There are 2 nested groupings, the coarsest first. Each group lies inside one group of the grouping before and may be the whole of it. The rows also spread widely along 3 directions, which tell nothing about the answers.
Known rows, each followed by its group in each grouping:
[ 2.20 -3.08  1.01  0.37  0.38  0.12 -1.22 -2.54 -1.72  0.28  0.11  0.78
  2.05 -1.92  1.93  0.52 -0.86 -0.11  4.87  4.13] -> Q526 dozuk
[-4.08  0.07  2.68 -3.86  6.76  1.57 -2.27 -0.12  0.79  0.34  0.36 -3.93
  2.40 -1.57  0.69  3.15  1.51  0.56  6.63  1.76] -> Q526 tuni
[ 0.68 -0.36 -0.19 -0.94  1.40  0.70 -3.05  0.50 -0.05  0.91 -0.13 -0.31
  0.43  1.01 -1.26 -0.55  1.67  1.36  2.84  2.62] -> Q657 vasum
[-0.44  0.46 -0.22  0.11  1.72  0.80 -4.35  0.57  3.15 -0.75 -2.08 -2.67
  1.38 -0.55 -1.57 -0.44  4.48  1.18  2.53  1.46] -> Q526 kekip
[ 0.86 -1.52  0.41 -2.69  2.31  0.00 -4.51  0.13 -2.38  1.46 -0.06 -2.24
 -0.73 -0.27 -2.62 -1.79 -0.31  1.69  2.44  1.38] -> Q657 doruf
[ 1.77 -0.71 -0.05 -2.26  2.21  0.59 -3.16  0.90 -1.15  1.78 -0.23 -2.87
 -2.04 -0.34 -3.51 -1.37  0.87  2.00  2.66  0.76] -> Q657 Nisu
[ 0.67 -0.25  0.21 -1.98  2.45  0.30 -3.77  0.71  0.09  0.74 -0.53 -1.93
  0.04  0.68 -1.08 -0.31  1.21  1.21  2.47  1.40] -> Q657 Vagek
[ 1.14 -1.30  0.19 -1.12  2.24 -0.22 -2.52 -0.67 -0.97  1.26 -0.28 -0.26
  0.57  0.31  0.53  0.92 -0.29  0.46  3.17  2.65] -> Q657 Vagek
[ 1.99 -1.98  0.05 -2.39  0.19  0.48 -4.21 -0.24 -1.90  1.50 -0.29 -4.22
 -1.07 -0.98 -2.07 -2.27  1.48  2.27  3.06  0.65] -> Q526 dozuk
[ 0.19 -2.30  0.81 -1.67  1.85  0.10 -3.23  0.18 -2.14  0.43 -0.44 -5.25
 -0.76 -1.56 -0.41 -0.84  0.66  1.79  3.98  1.45] -> Q526 tuni
[ 1.79 -3.06  0.68 -0.84  1.76 -0.38 -2.32 -1.20 -3.81  0.75  0.27  0.07
  0.69 -1.04 -0.39 -0.29 -2.29  0.86  3.09  3.40] -> Q657 doruf
[ 0.44 -1.56  1.00 -2.35  3.70  0.12 -2.37 -0.68 -2.10  1.75  0.55 -0.86
  0.33  0.04 -0.02  1.86 -1.69  0.44  4.19  2.36] -> Q657 Vagek
[ 1.32 -2.57  0.77  0.01  0.69  0.12 -2.80 -0.35 -1.77 -0.38 -1.03 -3.65
  0.44 -1.85  0.67 -0.43  0.43  1.34  3.52  2.32] -> Q526 tuni

New rows, each followed by its group in each grouping:
[-0.96 -0.76  0.82  0.13  2.72  0.54 -2.70  0.30  0.99 -0.47 -1.72 -2.84
  1.27 -0.99  1.06  0.90  2.62  0.71  3.86  2.53] -> Q526 tuni
[ 2.15 -1.34 -1.36  0.06 -0.76  0.28 -5.25  0.75 -0.09 -0.01 -1.74 -4.94
 -0.64 -0.84 -2.56 -3.35  2.58  2.34  1.22  0.84] -> Q526 kekip
[ 1.04 -1.72  0.91 -2.14  1.30  0.60 -3.46 -0.69 -1.05  0.99 -0.26 -2.49
  0.13 -0.88 -0.47 -0.04  1.20  0.79  4.41  1.71] -> Q526 dozuk
[ 1.40 -0.47 -0.08  0.60  1.45 -0.29 -2.70 -0.03  1.40 -0.13 -1.58  0.91
  1.40  0.77  0.89  0.80  1.59 -0.18  2.41  3.52] -> Q657 Vagek
[ 2.57 -0.72 -0.96 -1.36  0.57  0.16 -4.80  0.90 -0.49  0.85 -1.16 -2.82
 -1.23  0.93 -2.04 -2.20  1.94  1.85  1.43  1.05] -> Q657 Vagek
[-0.96  1.59  0.70 -1.62  3.81  0.82 -3.59  0.69  3.49 -0.20 -1.29  0.26
  1.30  1.60 -0.10  1.42  3.59  0.43  3.00  1.96] -> Q657 Vagek
[-0.74  2.46 -0.06 -1.41  3.29  0.74 -5.29  2.32  4.60 -0.64 -2.66 -1.58
  0.91  2.25 -1.64  0.04  6.04  1.02  1.98  0.73] -> Q657 Vagek
[-1.11 -1.09  0.96 -1.84  3.31  0.83 -3.23 -0.79 -0.46  0.97  0.65 -2.96
  1.36 -1.40 -0.90  1.15 -0.13  0.36  4.67  1.97] -> Q526 kekip
[ 0.18 -1.20 -0.13 -1.55  1.81  0.54 -4.62  0.18 -0.34  0.73 -0.22 -4.56
  0.38 -1.03 -2.10 -1.04  1.36  1.87  3.04  1.12] -> Q526 kekip
[ 1.07 -3.62  0.75 -1.36  1.10 -0.01 -2.39 -0.97 -3.46  0.64  0.04 -4.13
 -0.21 -2.61  1.11 -0.32 -1.70  1.21  4.30  2.17] -> Q526 tuni
[ 1.26 -3.32  0.86  0.22  0.63 -0.36 -2.47 -0.50 -2.46 -0.24 -1.14 -3.79
 -0.13 -2.33  1.07 -0.86 -0.11  1.45  3.64  2.59] -> Q526 tuni
[ 0.22 -0.13  0.24 -4.01  3.64  0.90 -3.07  1.32 -0.90  2.17  0.04 -3.55
 -1.61 -0.08 -3.64 -0.58  0.65  1.80  3.10  0.28] -> Q657 Nisu
[ 0.40 -1.41  0.52  1.80  0.47 -0.06 -2.58 -0.41  1.09 -2.09 -2.48 -1.61
  1.87 -1.18  2.02  0.50  2.70  0.59  3.45  3.50] -> Q526 tuni
